Every row belongs to one group in each of 4 separate groupings. Each group adds its own fixed numbers to the row, and there is some noise. The rows also spread widely along 11 directions, which tell nothing about the answers.
In the rows, 128 means zero.
Some rows, each with its group in each grouping after it:
[145 125 104 118 140 126  86  92 164 119 104 130 148 116 148 116 133 137
 133 120 123 127 132 118 145 138 152 137 138 116 138 126 141 133  88 149
  97 152 143 137 108]
goro nokat P J_622
[105 132 117 111 140  75 181 152 135 141 149 112 137 141 108 112 131 138
 125 137 126 116 103 118 114 153 133 151  75 109 143 116 142  99 128 156
 169 143 116 125  94]
rik biz P J_622
[142 133 128 128 143 108 133 130 139 124  91 144 140 161 125  78 153 119
 131 109 113 130 102 110 144 117 159 163 116  98 109 141 125 142 110 126
 103 130 162 121 102]
zat zas U J_932
[152 136  95 104 139 139  85 108 193 156 155  96 178  81 141 106 148 130
 111 147 148 129 122 127 104 149 135 144 108  99 127 151 153 113 128 144
 116 154 137 146 121]
zat zas U J_491
[131 149 103 107 157 117 100 134 141 149 124 132 136 143 118 122 150 128
 119 137 144 133 101  90 154 145 140 129 110 115 130 161 121 103 130 139
 114 143 145 125 106]
Kimov nokat V J_932
[145 115 133 147 136 113 168 111 136  99  92 119 107 153 145 115 118 124
 131 121 125 108 149 143 149 136 156 136 129 126 138  76 154 151  87 149
  96 151 112 105 117]
goro biz V J_745
[156  98 132 116 129 116  70  72 150 129 122 130 133  94 139 108 133 124
 141 139 132 117 122 138 110 128 149 132 144 105 127 112 155 135  61 154
  74 142 131 126 122]
Kimov biz V J_369
[132 108 134  87 156 129  45 109 119 101 125  93 101 129 128 142 143 114
 135 126 112 137 141 158 150 122 122 139 147 135 122 135 149 128  41 152
  90 162 120 165 128]
zep biz U J_369
[144 101 133 135 154 160 129 124 133 131 147 110 103 125 107 168 149 126
 110 155 194 110 128 105 152  82 109 153 109 168 138  71 173 167 105 182
  74 144 134 140 154]
rik biz P J_745
[163 118 135 122 143 118 126 127 127 139 123 126 131 168  99 117 144 112
 110 123 145 144 107 118 141 141 165  97 160 118 123 165  98 110 134 128
 116 106 124  94 143]
zep biz P J_491
[169  66 141 110 124 119  96 128 138 120 103  62 144 153 108 128 134 125
 111 109 108 117 130 170 127 109 152 162 153 112 113 138 151 134  58 156
 131 145 120 158 128]
zat biz P J_745
[110 153 108  85 167 131  90 156 146 146 155 115 156 111 110 115 137 151
 120 146 150 122  96  98 139 110 113 172  62 122 138 146 151 110 130 155
 133 168 162 176 102]
Kimov zas V J_932
[189 152 101 119 163 137 108 105 175 151 123 112 157 140 136  97 137 119
  96 102 141 140 119 139 157 129 182 119 122  71 105 165 115 125 132 122
  72 138 164  98 151]
rik biz V J_622
[ 91 166 116  66 173 127  79 155 126 101 141  94 126 114 133 125 112 140
 141 115 106 131 138 136 156 134 118 156  88 127 151 133 140 106  93 150
 140 184 137 185  92]
goro biz U J_622
[143 136 128 125 150 159  90  94 145 120 131 149 129  85 145 126 104 135
 154 126 163 135 126  92 131 143 146 110 151 149 162 107 137 125 127 145
  83 125 139 114 123]
rik nokat V J_745
[154 136 106 104 182 160  47 110 138 139 119 130 126 132 118 115 147 117
 114 130 162 136 104  98 171  78 143 154 109 112 113 155 136 136 102 141
  62 152 185 139 135]
zat zas P J_491
[152 120  73 123 123 138 159 151 211 141 132  62 192 127 145 149 140 160
  81 139 143 106 148 101 142 153 124 157 119 122 164 123 161 134 151 152
 175 174  94 153 131]
zat biz P J_622
[119 161 136  95 167 127 124 149 129 136 163 106 122 132 116 102 136 121
 119 132 141 139 119 135 126 122 137 137  92 109 121 149 126 102 132 139
 112 127 144 133 127]
zep biz V J_491
[156 102 154 117 136 119  66  86 122 120 118 122 121 111 126 121 133 113
 147 128 138 126 122 139 115 141 151 103 171 126 128 128 131 120  72 152
  84 121 130 122 119]
Kimov biz V J_745
[158  94 127 131 131 139 169 180 137 124 143  64 123 171  99 162 139 131
  88 131 153 122 142 140 146 126 131 137 134 154 152 121 144 143 120 169
 148 142 101 142 155]
goro nokat V J_622
[125 132 152 130 129 127 177 166 147 129 154 117 137 142 120 110 165 128
 119 136 152 123 132 122 108 129 128 144 114 140 124 131 136 136 134 154
 124 110 130 138 132]
Kimov nokat V J_491
[158  76 130 118 121 104 135 139 138 111 100  99 158 155 111 141 107 141
 132 107 112 123 127 116 129 164 156 121 177 139 165 130 126 117 102 140
 185 138  86 136 109]
rik biz P J_622
[141 101 137 149 115  82 190 113 137 123 117 140 120 145 130 109 150 120
 134 135 130 111 120 124 113 141 150 142 118 119 127  91 153 149  90 157
 116 123 119 104 114]
rik zas P J_622
[116 154  98 124 155 114 178 136 156 126 154 120 130 119 148 114 115 146
 121 149 148 108 124 110 138 125 126 174  52 117 153  75 178 138 125 156
 120 171 136 128 111]
rik zas P J_622
[157 148  84 119 163 147 143 157 156 134 135  87 130 157 126 142 129 133
  81 129 158 136 136 124 184 129 144 136 103 124 153 129 138 136 146 151
 113 173 127 125 144]
goro nokat U J_622
[124 125 122 101 140 103 111 128 139 153 153  97 139 112 114 128 135 132
 117 150 149 120 108 133 115 152 121 131 103 116 140 133 148  93 111 162
 133 151 117 136 108]
Kimov biz V J_745
[150  95 141 157 124 104 180 129 125 109 111 131 111 158 127 125 128 117
 130 138 139 119 130 106 130 145 151 127 154 141 161  81 145 152 105 146
 122 122 102  93 122]
zat biz U J_622
[144 126 127 133 139 117 128 119 138 128 114 170 147 123 125 101 134 134
 147 142 150 120 101  79 128 140 156 129 129 126 150 112 132 140 128 140
 108 120 143 110 107]
Kimov zas U J_932
[167  91 113 105 132 151 114 148 156 102 115  65 148 155 127 167 137 128
 107 111 120 130 162 139 151 156 132 120 176 151 133 154 138 124 101 136
 158 152  81 159 134]
rik zas P J_491
[140 145  90 126 156 107 141 120 131 138 119 155 129 130 134 109  66 147
 139 147 151 124 103  76 146 168 170 112 102 111 193  89 138 106 156 125
 131 156 116  76  95]
goro zas V J_932
[143 138 128 107 176 125 104 136 110 131 126 147 121 149  95 113 133 122
 131 117 151 135  91  96 165 106 150 138 113 121 139 139 117 126 114 147
 102 135 160 121 119]
rik biz U J_622
[129 112 135 138 113 119 182 148 173 128 156 103 150 113 129 128 172 130
 113 157 155 107 145 120  96 160 107 133 124 148 141 107 156 139 128 161
 142 120  95 141 125]
Kimov biz U J_491
[170 107 138 120 124  91 114  85 143 128 134 117 158 104 141  69  83 130
 142 125 105 133 109 167  72 149 188 134 133  76 139 116 144 119  92 137
 110 122 136 100 113]
zep zas V J_622

New rows. What belongs after each?
[160  92 117 145 104  96 163 107 175 159 138  86 133 133 133 125 173 112
  95 152 142 112 132 142 103 157 140 124 130 109 120 117 154 130 109 162
 107 130  93 100 145]
zat biz V J_369
[109 169 110 102 158 120 129 126 162 133 148 107 132 121 139 114 174 124
 111 127 133 123 129 132 148 125 121 154  74 107 101 143 144 123 113 151
  97 152 153 149 126]
rik biz P J_622
[157 122 137 118 146 136 106 135 140  90  85 108 139 155 141 115 135 119
 133  90 102 134 148 132 161 126 157 141 167 125 128 138 122 150  85 124
 115 139 134 144 120]
zat biz U J_622
[151 117 131 121 145 170  99 125 156 137 150  78 130 105 128 147 144 126
 104 139 172 124 144 127 132 110 121 137 133 142 135 114 159 146 113 162
  87 145 133 148 157]
zat biz V J_745
[135 116 120 130 141 151 132 144 147 124 143 100 122 133 125 148 168 122
 105 148 166 115 136 101 145  94 107 165 113 152 134 108 164 171 108 170
 100 146 142 155 149]
zat zas P J_622
[147  97 131 107 151 108  93 117 121 154 134 132 125 134  88 123 137 125
 127 132 152 126  87 109 126 126 146 125 124 119 137 138 129 108 104 157
 112 133 130 121 119]
rik biz V J_369
[124 113 156 109 152 153  66 121 121 158 187 137 131  70  90 128 138 130
 137 164 200 129  88  71  94  91 110 139 111 152 160 111 149 134 121 184
  91 112 166 150 142]
zat biz V J_622
[107 118 156 117 129 131 144 144 151  90 126  75 111 136 147 118 185 114
 125 119 104 113 172 169 125 104 111 175 118 137  84 117 164 162  58 153
 103 137 128 181 127]
zat biz P J_491
[140 115 156 102 141 137 100 113 134 101 139 101 120 107 140 122 119 115
 150 110 113 138 158 158 110 157 149 105 162 130 125 131 132 119  80 131
 108 118 110 140 123]
rik biz V J_491
[119 131 137  80 173 158 103 164 117 131 187  88 121 112  98 150 111 133
 122 133 164 139 123 120 130 119 118 123 107 148 148 142 136 105 135 153
 138 132 128 155 137]
rik biz P J_491
[152 120 150 114 148 138 107 121 137 130 139 111 125 125 120 101 138 121
 124 114 138 126 125 157 126  97 161 137 122 111 112 128 133 148  97 157
  66 125 160 131 155]
goro biz V J_369
[109 120 132 113 147 115 137 175 134 132 121  93 120 180  94 130 203 121
 100 124 131 114 118 117 160  93 101 181  97 135 105 153 142 134 100 163
 131 153 138 176 121]
zat biz V J_369
[120 132 117 124 140  92 181 158 145 109  97 104 116 195 135 119 179 125
 107 119 108 106 136 140 176 124 133 164 101 114 102 131 144 146  93 148
 126 163 119 139 115]
Kimov biz P J_369
[121 108 115 115 140 136 155 170 143 131 167  69 118 135 108 168 149 128
  99 167 167 119 137 108 130 136  91 145 106 166 166 104 169 123 126 165
 159 160  76 155 128]
zat biz U J_491
[122 165  95 101 181 145 159 187 133 124 183  48 100 144 130 154  99 133
  84 151 155 129 144 137 169 115 114 159  55 132 162  99 167 127 143 152
 135 193 117 137 142]
zat biz U J_622
[142 128 139 108 134 116 107 116 138 107 120 115 139 123 148 109 106 126
 145 101 103 138 147 141 125 176 165  93 165 122 151 136 113 114 107 132
 122 127 117 120 118]
goro biz V J_622
[ 96 143 135 114 157 141 110 129 123 131 151 141 108 102 119 123 137 127
 143 160 171 124 115  75 129 113 113 140  98 149 151 100 152 128 122 157
 100 129 142 133 115]
zat biz P J_491
[167  90  95  72 124  71  76 114 163 122 100  13 167 152 137 109 112 125
 100  97  43 134 137 227 118 171 168 150 138  51 100 183 140  78  39 128
 173 190  99 157  95]
zat biz P J_622
[105 161 114 100 158 125 120 119 128  99 148 129 102 110 155 139 110 124
 147 139 136 133 144 105 145 166 123 113 111 145 154 108 148 118 110 141
 115 152 120 131 108]
rik zas P J_622
[119 167 139 103 163 141 113 136 135 130 162 110 117 115 140  84 130 115
 131 125 135 139 128 140 121 118 147 146  91 104 109 141 135 122 123 130
  86 128 170 131 131]
zat zas V J_491
[152 145 138 117 159 162 124 140 131 108 142  89  97 144 144 122 129  99
 114 120 140 142 155 146 147 122 148 117 136 131 114 135 130 144 116 126
  78 128 137 116 158]
zat zas V J_491
[156 135 120  94 148 129  77 122 145 134 135 120 166 106 126 113  93 140
 137 110 131 143 118 113 123 169 164  97 154 113 168 153 109  96 135 135
 136 131 130 123 121]
goro biz V J_622
[148  87 132 153 101 113 134  77 183 110  90 134 141 117 152 126 201 115
 138 123 127 106 153 116 122 151 123 130 167 141 112 108 156 159  61 157
  91 123 109 136 117]
rik biz V J_622
[ 95 114 174 104 121 154  66 108 153 118 167 130 128  60 131 145 194 120
 160 138 152 130 145 106  92 149  91 108 162 182 124 138 138 129  89 174
  92 101 118 181 139]
rik biz V J_369
[142 122 130 114 138 158  90 119 176 106 105 129 166 110 142 115 182 124
 143 106 124 129 148 113 135 130 129 143 158 142 111 157 137 148  99 138
 107 128 143 176 119]
rik zas U J_491
[106 127 162 107 122 114 153 150 141  95 123 120 155 112 143  91 111 152
 164 103  98 113 141 133  98 137 152 154 125 129 142 110 136 142 108 139
 145 121 129 159 102]
goro biz P J_932
[179 110  97 133 144 140 108 105 177 131  98  93 137 153 138 129 164 110
  93 125 141 125 146 132 162 128 145 136 143 104 113 141 145 138  98 131
  91 154 121 122 139]
zat biz V J_491
[133 139  94  97 161 137 125 170 155 119 117  90 150 154 119 151 140 144
 106 114 132 130 132 100 180 155 125 135 121 144 149 152 132 111 141 132
 163 166 104 159 117]
rik biz U J_932
[153  94 103 120 132 109  75  87 147 158 137 125 128  99 117 134 143 125
 123 163 162 119 104 110 121 141 133 126 119 122 146 117 160 119  95 176
  90 155 119 124 125]
goro zas V J_369
[165  91 151 133 121 145 125 131 141 116 127  73 117 138 128 146 164 100
 108 127 137 127 153 161 125 121 130 135 162 146 110 124 150 158  80 159
  90 129 116 139 157]
zat zas U J_745
[159 154 112 114 152 185 115 147 179 124 159  75 144 113 159 139 132 121
  98 131 156 142 167 127 138 154 141 105 144 135 137 153 131 129 157 124
 108 135 118 135 161]
zat zas V J_491
[166 127 112 130 121 101 123  93 164 134 116 144 164 117 154  97 120 133
 134 130 129 126 119 109 116 176 174 105 151  98 140 135 126 119 121 135
 113 124 128  92 113]
Kimov zas P J_622
[127 154 123 130 166 135 117 100 128 137 167 163  98  98 135 121 119 126
 134 166 192 124 109  84 141 112 133 122  89 131 153  76 157 143 124 161
  58 132 157  91 136]
Kimov biz P J_622
[180  81 126 129 138 118 136 127 139 148 137  82 131 150 107 125 116 127
  97 138 147 123 112 145 123 114 161 142 128 103 137 114 148 136 110 151
 109 142 116 105 150]
zat biz V J_369
[104 153 125  96 155 100 140 152 129 110 124 120 134 147 132 108 124 136
 141 107 100 129 122 124 143 151 139 137 105 116 134 143 124 102 114 132
 153 149 130 141  88]
rik biz P J_622
[165 114 117 129 129 106 124 103 153 148 134 118 149 111 125 100 128 123
 122 137 142 122 110 143 106 156 164 124 122  98 136 123 138 116 123 154
 105 134 129 101 122]
goro zas U J_745
[124 122 121 127 139 107 168 141 141 150 166  97 122 120 117 121 121 128
 112 164 161 118 120 122 101 142 128 141  86 118 155  92 162 113 131 155
 138 139 104 111 119]
zat biz V J_491
[138 109 111 114 137 138 109 129 145 106 102 105 135 141 136 146 133 139
 128 134 126 123 143 105 157 130 126 148 143 150 147 116 155 143  95 141
 129 157 110 160 117]
zep zas P J_932
[171  88 157 144 130 149 157 152 138 123 133  90 120 159 113 121 160 106
 102 127 152 121 141 152 120  92 142 148 143 136 103 124 144 170  99 151
  93 111 137 128 169]
zat zas V J_491
[139 129 138 121 132 113 126 129 138 119 121 118 141 133 135 100 125 127
 138 117 117 138 126 122 118 147 154 137 139 116 138 137 126 125 109 136
 124 125 137 127 111]
zat nokat V J_622
[120 114 165 155  97 122 207 161 154 142 159 129 157 109 120 123 160 137
 131 150 168 111 124  82  76 160 123 120 148 159 157 108 128 136 178 164
 149  80 107 115 137]
zat biz P J_745
[155 106 118 115 147 118 134 175 143 130 105  93 165 170  94 131 150 143
 102 115 136 114 111 120 160 123 131 159 133 127 140 150 130 123 119 158
 163 154 121 155 117]
Kimov biz U J_745
[143 120 142 110 148 134 130 154  89 128 178  92  83 143 106 160 105 114
 115 155 170 134 121 128 134 132 136  96 121 155 145 113 136 128 125 154
 113 125 115 106 155]
Kimov zas P J_932
[105 140 121 109 165 128 122 146 132 124 135 115 119 133 118 122 135 132
 126 141 149 118 123 101 149 110 115 167  84 131 145 108 159 124 109 147
 124 161 134 153 101]
zat biz V J_491
[178 121  92 153 121 137 216 164 183 113 113  63 144 179 159 146 134 129
  76 119 130 118 170 130 161 158 153 128 152 129 140 120 142 160 149 129
 148 153  88 104 158]
zat zas P J_622
[151 101 116 149 117 109 177 145 145 150 136 104 120 162 103 148 180 109
  91 156 167 118 119  97 135 145 121 122 134 139 143 115 142 138 133 165
 129 128  99 106 142]
zat biz U J_622
[158 151 148 146 122 124 180 118 179 140 143 127 171 106 160  67 135 138
 123 120 142 119 132 147  92 150 174 118 128  89 116 122 125 139 157 136
  88 100 147  86 142]
Kimov biz V J_745
[ 84 161 170 129 121 117 177 133 160 100 142 164 151  88 159  76 165 136
 174 114 119 116 144 103  88 154 127 141 123 143 128 112 130 142 127 142
 121  91 144 145  97]
rik biz V J_622
[111 116 118 108 131  68 164 152 120 139 129 131 138 153  98 110 117 141
 134 139 123 116 100 100 117 179 144 126 107 115 169 130 124  81 135 147
 191 140  93 118  73]
goro biz P J_491
[ 64 200 144 103 145 164  86 114 155  76 127 169 129  69 194 120 154 133
 189 118 122 137 171  54 144 173 108 105 157 171 155 125 122 134 127 132
  98 119 143 161 101]
zat biz P J_622
[145 142 138 111 135 146 107 109 165 128 167  72 127  95 156 119 140 108
 113 131 133 136 154 163 111 141 142 114 133 117 111 132 145 132 104 143
  78 129 136 128 155]
zat biz V J_622
